All groups share one centre, and each spreads out both ways along 13 directions, with some noise.
Some rows, each with its group after it:
[ 30  16 -69  24 -24  19   5  22 -77   4  -3 -35  46  19  31  19  18   9
  18  14 -27]
Y
[  0  -6   9  -5 -12 -17  -9  18  21  -9   4  -5 -14 -26  -8  32 -26  12
   9  36   4]
B
[-18 -39  35   0 -20  24  13 -10 -23 -24 -25  16  -1  -5 -19  12 -12  -4
  15   0  11]
X
[ 19  13 -23 -13 -29 -27  15  17  45 -54  27 -22  20 -38 -16 -22  11  16
 -19   5 -34]
D
[-63  25  25  23 -39  25 -21  13  -8 -33  26  34  41  21  17 -16  13  29
  24  16   0]
X
[-25   2   2 -28 -29  32 -13  26 -22  30  32 -30  21 -13   9  60   0  36
  50  33   7]
B
[ -2   3  24 -15   1  16  -3  22  16  14  -9  16 -10   8 -23  -2   7  -6
   1 -14   4]
B
[-12  31 -47  23   8 -23  -6 -51   8 -16   6  -4  13  -9  19  15 -16  26
   8  50 -12]
D
[-12  13  -6 -19 -44  24  18  36   2 -19  16  -3   4   2 -19  -1  -4  29
 -12  10 -19]
Y
[ 37 -31  22  -1  15  -3  29  34  16   0 -24  40 -40  26 -27 -16  12 -38
   0 -37  27]
B
[ 10 -62  10   6 -18 -30  -1  14 -13  23 -11  13  -7  13   4  20 -33 -13
 -24  -8  17]
Y
[-10  -7  -5   3  28 -26  -7 -33 -27  22 -12  15  -6  35  16  10 -66  22
 -21  47   4]
Z
[ 11  30  -7  -7  13  11  38 -37  48   7   6  33 -14  -5 -38  -1 -36  36
  20  25 -12]
D
[  3 -41 -10   4 -27 -28  -1  -8  -3  14   8 -27   3 -34  15  35 -36  -6
  10  10  12]
D
[ 21 -27  14  13 -39  38  23  13   2  -6  37  -2  12 -51 -10   5  35   8
  35 -32   6]
Z
[-15 -23 -17 -28   0  26  45 -29   3  16  20 -25 -17  12   1  -4 -16  11
  -5   0   4]
X
[  6   4 -25  -4 -12  -1  20 -17  27   9  18   0  20 -15 -15  11  -5  24
  22  14 -13]
X
[  0  -3 -31   8 -21  28  43  -4  12  19  25  17  -2  10 -13   0  -5  18
   1   0  -1]
Z
[ 44  18 -14  10 -17  29  43  48  16 -13   4  -8 -26 -34 -16   1 -22 -11
  23  27  14]
Y
[ -6   2  15   8 -20  44   4 -14 -13  29  16   9   1 -26 -21  19 -19  47
  -9  19 -13]
P
[ 10 -16 -40   0  -3  21  -2  11  22  11 -45 -21  -6   3 -10  12  25 -31
 -12  25 -16]
Z
[  8   2  -6 -37  -7   2   6  26   3  13   1  -8 -14  34 -12  12  -3  10
  44 -20 -25]
Y
[ 14  46  24 -19  -4  31  35  -2  12  38  12  36 -33  15 -43 -18 -46  40
 -11 -35 -21]
Z
[-58 -56 -13 -23  -4  48  34 -13  35 -24  -4  17 -12 -28 -48  34  56   0
 -46  54  43]
P
[ 17  23  14 -20   0  11   6   9  21 -27  -6   7 -26 -17 -40  11 -22  33
  14  30 -27]
Y
[ 10   8  38   8   0   2 -11   9 -11 -33 -17   8 -25   0  -7 -16 -29   8
   1  -3 -16]
Y
[ 25  18 -14   9  14   6  46   0  48   5  17  42 -33  -1 -30  -8 -24  18
   0  27  10]
B
[ 72 -11  13  15  26  12  36 -29   1  -8 -30  15 -24 -27 -33 -33   5 -21
 -13 -38 -17]
B
[ 37  20  -4  21 -27  23  17  33 -13  31  19  -7  -1 -35  -1   8 -34   9
 -24  13   2]
B
[-18 -63 -43 -47 -17 -22  37 -40  -8  46  -4  -9 -16  49 -12  36 -27   9
  24 -44 -15]
Y
[-19   6  19  -7 -28  -1 -10  22  -1  -4  -3   1 -17 -13  -9  12  -6   1
  -3 -16  -1]
Y
[ 16 -31 -24 -22 -25 -29  20  38  14 -14  -8 -28 -17  26   6  -5  -1 -41
  40 -50  -2]
Y
[  3 -19   7  -9   1   4  19  -3  -2 -14 -32  22 -45  24 -28  -5 -13 -10
 -10 -25  -8]
D
[-29 -11  20  10 -50  71   1  16 -22 -25  -8 -13 -16 -19 -16   7  39   7
  19 -28 -19]
P
[ 34 -19 -12  13  19 -45  27   3  36  -5  -3  10 -35  26  21 -12 -48 -30
  50   5  19]
Y
[  9 -24  14  17   3   3   7  16  20 -22  10  15  -6  32  24 -44  -8 -19
  19   7   9]
Z
[ 17   0 -26 -16 -18 -11  11 -32 -26 -23 -23 -31  -2  -8 -12  13  -9  17
  30 -30 -51]
Y
[ -1  -5  11  32   3   6 -20 -15 -54   0 -31   5  -7   3   9   0  -9 -10
 -18 -13  -3]
D
[ 21   4   6 -18   7   6   6  10  25  12  27 -10   7  21   9 -18 -16  13
  42   1 -14]
Y
[  2 -11  24  -8  21   1  -3 -14  10 -11  -2  29 -26  -2 -21  11  -6  26
   1  27  -3]
P
[-20  -7 -18 -10   9   0  23  35  18 -11  -8  39 -42  61 -14   9   3  -5
  -3  27  18]
B
[-20  28  -8  13 -12  16  -8  19 -21   6   4  13   3   8   1  22   0  22
   6  30   4]
D
[ 22  -2 -20 -33 -23  -6  34  15  25  28  -3  -1 -32  -1 -35  24 -28  10
   2 -18 -18]
D
[  4 -21   0  10   1  16  21  11  -4  32  10  34  -5  14  -5   8   2  -2
  -7   5  32]
B
[-15  39  21  -2 -14  30  -4  34  20  18  33   6   6   6   3 -11 -16  23
   6  17   1]
B
[ 31   7  44   7 -40   3  19  58  22 -40  30  -5   8 -12  11 -69 -33  -2
   2 -37  -8]
D
[ 45  27  17  12  13  21 -24  -3 -39  -3 -37   7  22 -19 -15  16  14   4
  19  -1 -25]
X
[  9  25  17  -6  19  13  -6   7  31  -7  16   2   0   4   1 -12  -5  19
  33  31  -8]
P
[ 34  28   8  12   2  16   6  28   1  29   3  16  -2  -6 -11  -1  -7   3
  -3   5  -1]
B
[ 10   0  -5 -16   5  -3  12  -1  10 -16   2 -15   0  -2   3 -10  10  -9
  19  -9  -5]
P
[ 42 -34 -16  25   2  14  14   0 -15  11   7 -21  41 -34  16 -11  26 -28
 -13   3  21]
B
[-33  26   0 -15   1   2 -22 -30  54 -11 -39  12 -47 -10 -36  22 -19  19
  11  28 -34]
Z
[ 58 -35  -6 -28   4  -9  49 -27  54  26  11 -21  -8 -26 -24  -6 -46  -2
  38 -19 -14]
X
[ 46  41  63 -15  47  39 -22  19  32  -2  -2  21  -5 -19 -32 -19  19  24
  32  27 -13]
D
[ -2 -67  17 -38  12  45   5  10  -1  16  31 -22  25  25  19  24  18  13
  81  47  15]
P
[-32 -15  18  -3 -15  22 -17  35 -25   0  -6  15 -15   3 -10  30  12   2
 -24  19  23]
Z
[-13 -17  -9  -7 -19 -22   0  14 -42   2  12 -20   4  11  24  15 -20  -8
   0 -12  14]
P
[  8   4  27  -1  10  11  -9  49 -19 -10 -23  12 -30  21  -3  12  -7 -19
  16  14  14]
X
[ -4  12  50   4 -14   4  -7  29   8 -26  32  11 -13 -10   9 -12  -3  14
  47 -13  10]
Z
[  2 -15 -16  -7   4 -11   8  -1   9   1   1   9   0  11  -4  11   3   8
   8  16  -3]
X
[-27  -8  13   5 -16  33  10  17   2  -8  35 -22  18  -9  24 -20   4  -8
  12  11  24]
D
[ -5  47   2 -22  -1  10  19  -1 -16  -8 -11  27 -33 -16 -58  29  12  37
 -12 -26 -14]
Z
[ 15 -28  -6  22 -14   1  -7  32  -2   1  -6 -12   1  15  28  -2  -4 -23
  27  12  -1]
Z
[  9  12   7  -2  23   0   5  16 -29 -15   2  19   5   7  -5  -4  19   1
 -23  14  21]
Z
[ 54  16   8  -9   9  -9  -9  42  32   0 -16  -8 -13  -6  -7   3   3 -22
  48   2 -11]
P
[ 31 -23  13 -31   0   9  29  21  39  25  -9  -4 -29  -3 -29 -20 -12 -28
 -27 -42  -2]
D
[-16  -9 -14   8 -21   9   6  36  22 -23  38   0  -1  -1  14  12  20  10
  34  39  14]
P
[  5   6 -78 -33  -4  -9  45 -10   2  -5  20 -42  13  -1  -5  22  30  -6
  19 -13   0]
P
[ 17  32  23   3  -6  10 -22  21  22 -16  -9  -2 -15 -19 -14  -2  14   0
  32 -12 -22]
Z
[  7  20 -19  12 -51 -76 -44  39  13 -36 -33 -20 -32 -55 -14  60   6 -16
  20 -18 -18]
X
[-14  -5   2  39 -39  17 -15  16 -18  25  -4   9  -4  20  23   1 -34   4
  -3  11 -10]
Z
[-38  -3   9 -28 -33 -17 -20  17  16   4  44 -21   7  15  14  -3  15  22
  24 -41 -19]
X
[ 13  19   6   0  -3  16  18 -22  10   9 -18   2 -27 -43 -37  20 -26  12
  -3  -6  -9]
Y
[-21 -38  16   2 -27  23   2  13  13  21 -26  -2   1 -27 -11  36 -28 -26
 -13  34  32]
P
[-24 -42 -10  11 -39 -58  14   1  21 -54   5 -18 -16 -11  17   0 -37 -11
   7  -3   8]
D
[ 19  27   3  16  11   0  -7   2  10  16   8   6   2  -9  13   0 -14  -1
  22  22   2]
Y
[  2   6  19   6   9  39   6   2 -26   3 -15   3 -13  31   7 -33   5 -17
  13 -33  -6]
D
[ 43   5 -35  -2  52 -10   7  18  13  11   1  17  18  58  22  -1   6 -13
  30  59  10]
P
[ 52 -17 -50  32   7  -2  77  30  -4 -18   1  28 -33  41   6 -31   6 -37
  10 -18  26]
B
[  4 -63  25  -8  13  28  13 -16 -42 -35 -37 -29 -13 -26  -7  31 -10 -25
  46  27  25]
X
[ 36 -37  -9   3 -22  30  64 -34  21  38  32  28  -2 -19 -39  -3 -20  31
   8 -22  -5]
Z
[-28  17 -50  21 -46  -8  16  16  -5  33  16  11   7  11   5  33 -28  18
 -10  13   8]
B
[  9  23   2 -16 -17   2   6  34  13  27  47 -23  15  -9  14   3 -26  15
  35   4   5]
P
[ 20  20  -5   4 -10 -52   1  -1 -28  -7 -31   6 -41   1 -11   7 -38  -1
 -23 -40 -23]
P
[ 14 -22   7   3 -11 -17   0   1  -8   4  -1  -7  -7 -10   1  23 -34   2
  26   4   4]
D
[-10  66  15   6  21  67   2  20 -21 -21  -6 -34 -31 -25   9 -26   1 -15
  -5  31  13]
X
[-23 -21 -27 -16 -40   4  58  36  16  10  30  -3 -21  50  14 -18 -50   1
  15  -9   5]
B
[ -7  -5   2 -10  -1  33  14 -17  -6   1   0  -9  11  -9 -13   4  10  14
   4   8  -8]
X
[-63   9  52 -23  27 -21 -45 -18  52 -19  38  11 -43 -11   3  10 -11  38
 -11  49  14]
X
[ -9  30 -60  24 -30  18  13   7 -39   5 -11  25  35  35  -5  27  22  21
   7  15 -18]
X

New rows. What belongs after each?
[ 20 -54  41 -23  18  15 -22   7 -14  19   0  -8   8 -29 -12  43  23   0
  22  21  23]
B
[-10  65 -13 -42   9  17  26  -9  -3 -17   5   5  -2 -32 -53  14  27  31
 -26  -5   1]
Z
[ -5 -21 -68  -7 -14  26  44   0  23 -19 -36  -3  -9   9 -29  27  37 -28
  12  16   4]
P
[-33  -7 -25  12  -9  13  12 -21  -6  -7  36   2   8 -25   7  41  23  22
  42  37  33]
B
[  0 -17  23 -14   5  -7  -1 -17  12   0   4  -4 -27 -12  -7  -7 -18   5
 -17 -11  -5]
X
[ 20  19 -11   9   9   6  11  27  11   1  16  11 -10  -3  -3   7  -7  12
   4  38   8]
B
[  4  -4 -36  -3  -7   2  42  43  12  12  -6  41 -39  38 -23  18  -5 -10
 -21  14  20]
B
[ -7  -2  -4  18 -22  16 -18  38  -4  -1   1   0  -2  17  20   9  11  -4
  33  15  -6]
Z
[ 17   6  12  16   1 -22 -24  -1  12 -44 -13   2   7 -27   0  -6   0   9
  -3  31 -16]
Y
[ 13 -14 -19   5  14   8  26 -31 -20  14  16  13  -3 -18  -8  43   1  27
  37  27  16]
B
[ 11  32  12 -16 -28  26  39  50  30 -15   3  -9 -48 -17 -25 -15 -17 -14
  26 -30   5]
Y
[  2  27 -11   2  -8  32   8   7   3 -39   7 -20  23 -19  -6 -10  22  11
  15  22 -14]
Y
[  9  -3  -4 -13   1 -27   1  -7  26   0 -32  11 -16  24 -15 -14 -34  -7
  -8 -19 -27]
B
[ 34  -7 -35  22  -2  -2  35  -6  -8   2   9   3 -14 -15  -1  19 -25  13
   5  34   5]
B
[-25  71   1 -19 -31  24 -13  52  52 -74   7 -24  -8 -56 -31   2  58   7
  23  16 -18]
Y
[ -3 -10  11 -28   7  18  29 -33  -6   4  12 -14 -22  30   7 -11 -42  16
  77 -24 -14]
Y
[-25   0 -20  15 -29  -8   4  -3  15  26  42   0  28 -18  20  30 -23  17
  26  32  26]
B
[-15  -8  11   2 -11  34 -20   0   1  14 -19 -11 -17  24   3   4  -4   2
  32   3 -30]
Z
[  4  -6 -33 -13   2  -3  14   8  26 -41  10 -29   0  11  20  -1   2  -2
  44  38  -3]
B
[-25  34   1 -35   3  46   4 -31  -7   1 -17   4 -13 -22 -53  24  30  36
 -11  -7 -24]
Z
[ -1 -35 -14   7  24  -3   3 -70   2  -3   4   7  12 -56 -15  48   0  34
   5  68  16]
B
[  3   6 -15  10  10 -14 -11 -34 -12   4 -16  19  -4  -8 -11  34  22   2
  42  -8   1]
B
[  7  -6  14 -15 -13  -3 -15  15  13  -5   2 -24   6 -29  -3  17  -4  -1
  21  13  -2]
B
[-10  10 -48 -44  34  -4   8  12 -12  -8 -29 -52  10  29  14   1  10 -35
 -34  35  10]
Z
[ -2   8 -16 -25 -18 -11   0  16  32 -37 -16 -29 -21 -24 -18  15   1  -2
  17   9 -16]
B
[ -4   0 -10 -25 -11  29   5  16 -20 -13  -5 -29  -9  26   4   2  -8  14
  11   3 -24]
B
[  5  61 -15 -36  26  25  30 -24   5 -15   2   4 -10  -5 -45  -6  26  28
   7 -14 -20]
Z
[-19  15  34  -7 -14  53  32  -2  34 -43  22 -14 -18 -61 -24 -15  -7   9
   6  20  15]
Y
[ 57  60  29  -2  26  12   5  46  62 -49  -5   8 -28 -22 -17 -40  -4  -3
  46  21 -16]
Y
[ 26 -16   6  29  22   9  15 -18 -22   0 -10  21   1  -9  -3  -8  20 -20
   0 -23  17]
B
[  9  37 -56  18 -29 -48 -16  27  31 -24 -22 -19  19   2  17  -5   5 -36
  11  -9 -26]
B
[  6  16 -30  12 -13  40  45 -10  -4  20  23 -18   1 -25   3   2 -20  -4
  18   3  16]
Y
[ 16 -20 -30   3 -13  20  40  -1  16   7  23 -21  17 -20   2  -3  -8  -7
  14  11  16]
Y
[ 27  24 -29  -4 -23  36  26  10 -55  16  -1 -38   0  22   9   5 -14   6
  60 -39 -30]
Y
[ 17  19   2 -12 -17  15   6  19   2  -3   2 -29   2  -6   1 -20 -17   4
   7  -5 -28]
B
[-18  50 -62   5 -23   8  22  -5  -2 -23  15 -15  -5  -9   1  27  27  12
  59  -4 -10]
B
[ 22  -1 -24 -18  21   0   1 -29  55   8 -31   9 -28  -4 -38  27  -4  15
  32  37 -32]
Z
[ -6  11  -1  -6  15  10  13 -14  13 -28 -15   9 -23  28  -8 -33 -19  12
 -20  19 -26]
B
[  5 -19 -34  -4  20   1  41 -31  20  -3   5  23 -11   8 -16   8   4   4
  12  30  14]
B
[  1   0  12 -14 -36  33  19  11  51  16  10  15 -39  -7 -35  14 -13  24
  45 -19 -24]
Z
[ 20 -15   2   8  15 -28  -8 -35  19  -2 -43  11  -5  -9 -20 -12 -35  -2
 -51  12 -22]
B
[ -7 -22 -19 -23  -7  -4   2 -15   4 -27  12 -23  30   6   6   8   9  25
  30  27 -24]
Y
[-15  52 -12 -19  -1  17  -4  25  26  13  12   9 -17  16 -11  16   7  18
  31  13  -5]
Y
[ -1  22  -8   0  17  -4  -1 -47  53  -1  -8   4  22 -38 -22  -4  26  -2
  15  -6  -6]
B
[ 12  16   6   5  -8  22  18  27   6  -9   4   4  -9   0  -9 -13  -7   3
  -4  12   0]
Y
[  8 -39  -6  -2  -2  16   6 -16 -24  12  11 -17  29 -30   3  29  34  -5
  35 -10  17]
B
[ -7 -11 -59   1  -7  -3  11  36  -6 -12 -46  -8 -20  30  -5  23  31 -39
 -28  16   0]
Z
[ 33 -48  -5  31   6  27   9 -33  29  46 -29  27 -13  22  -7 -11 -37   4
 -12  29 -26]
Z
[ 31  38  27 -31  32  33 -22  38  16 -38 -12   4   7  -4 -34  -7  45  25
  11  37 -34]
Y
[ 33 -31 -14 -16  11 -44 -23   8   0 -11 -43 -18   6  19   7  17  -1 -27
  31  -4 -27]
B
[-12  15   4  22 -14 -13 -30 -11 -23  -4 -15  -3  13 -17   3  15   3  -1
   2  -7  -7]
B
[  5  23  11  11  -3  31  14   5 -19  18  18   7  -3   4   2 -15 -13  18
  11  -7   2]
B
[  8   3 -20 -14  -7   3  13  30  13 -21  -6   7   1  27 -13 -17  20  -2
 -14   6 -14]
Y
[ -7 -39   9 -37 -25  -1  27  -6   6  16  -6   1 -24  13 -27  16 -33  12
   2 -33 -11]
Y
[-11  41 -14  -8  -8 -24  16   5  48 -31 -21  10 -29  57  -1 -64 -39 -10
   4 -34 -42]
B
[-17  -1  10 -53 -33   7  34  28  12 -30 -29  12 -59  43 -49  -4 -16  11
   6 -55 -36]
Y
[-15  14  54 -14  11   7 -53 -45 -15  25 -10   0  21 -28 -10  22   5  24
  36 -19 -18]
B
[ 30 -29  -3  37  -8 -32 -40   9  11   7 -34  10 -20  13  25  28 -37  -8
  43  43 -21]
Z
[  9 -24  16 -12 -14 -36 -11  39  31  29  10  -2  -2  29  17 -20 -13 -30
   9 -53   4]
Y
[ 12  29  46 -10  13   3 -30  15  41  15  15   2  11  -8   1 -21 -24   9
  29   6  -9]
B
[ -9  30   7  -2  -2 -32 -22  -2  45 -47 -12   6 -19 -17 -15  -4   3   5
  10   0 -22]
Y
[ 38  21 -53  42  17   5  60  15  -5 -23   2  40 -51  15 -12  -4   3  -1
 -17  42  19]
B
[ 50   5 -21  11  29  11  21   3   7  14 -23   9 -22 -20 -23  18   3 -16
   8  26  13]
Y
[-13  10 -63   6 -49  -3  23  17   2  29  38 -20  33 -22  10  43  15  -2
  54  -9  18]
B
[ 16 -23 -11  -9 -14  18  50  18 -22  37  41   6 -17  21   5  27 -19  12
  71 -25  23]
B
[ 42  -8   4  32  -6 -10  30  -4  -7 -24   5  -5 -27 -17   7 -26 -37  -6
  15 -14   0]
B
[-11 -31  60   1 -33  -9   5  20  27   7   7   3 -32 -39 -12   2 -60 -11
 -10 -23  25]
Y
[ -2 -34 -27 -21 -30  55  74   2 -42   7 -18 -11 -32   6 -37  23  -7  -6
 -12 -26  11]
Y
[ 36   0 -33   0  20   5  13   1   8  30   8   7  13  22  -2  -8  13   8
 -24  13  -8]
X
[ 29 -25 -19  -7  13   7   7 -13 -17  19   3  -7  34  32  12 -15   9  12
   3   9 -24]
Y
[-13  69  38  16  16 -18 -54  28 -28  17   9  27  -1   7  19   9 -31  36
 -10  33  -2]
P
[ 50  20  11  -8  -7   3   7  33   1 -13  -3   4  -1  -6 -23 -39   7  11
 -51 -26 -40]
D
[ 49 -21  30   6 -11  -2 -22  30  -2   3 -18 -27   9 -55 -12   9  21 -38
   4 -35   5]
B
[ -3   1  31 -31  -6  19  -9  31  13 -43 -10 -16  -7  -8 -20  -6  35  -6
  20 -17 -12]
Y
[-25 -21  -5  -6  46 -12 -23 -43 -18  -3 -20  14  -3  42  10  12  31   2
  15  14   0]
Y
[ -2  33 -20   5   7   9  -1  13  13  17   4  17  17  15   2   2  37  -9
  36  -9  11]
B
[ 41   9 -18   5  20 -20   8 -29   2  10 -22  19 -23   2 -20  21 -21  14
  26   9 -23]
B
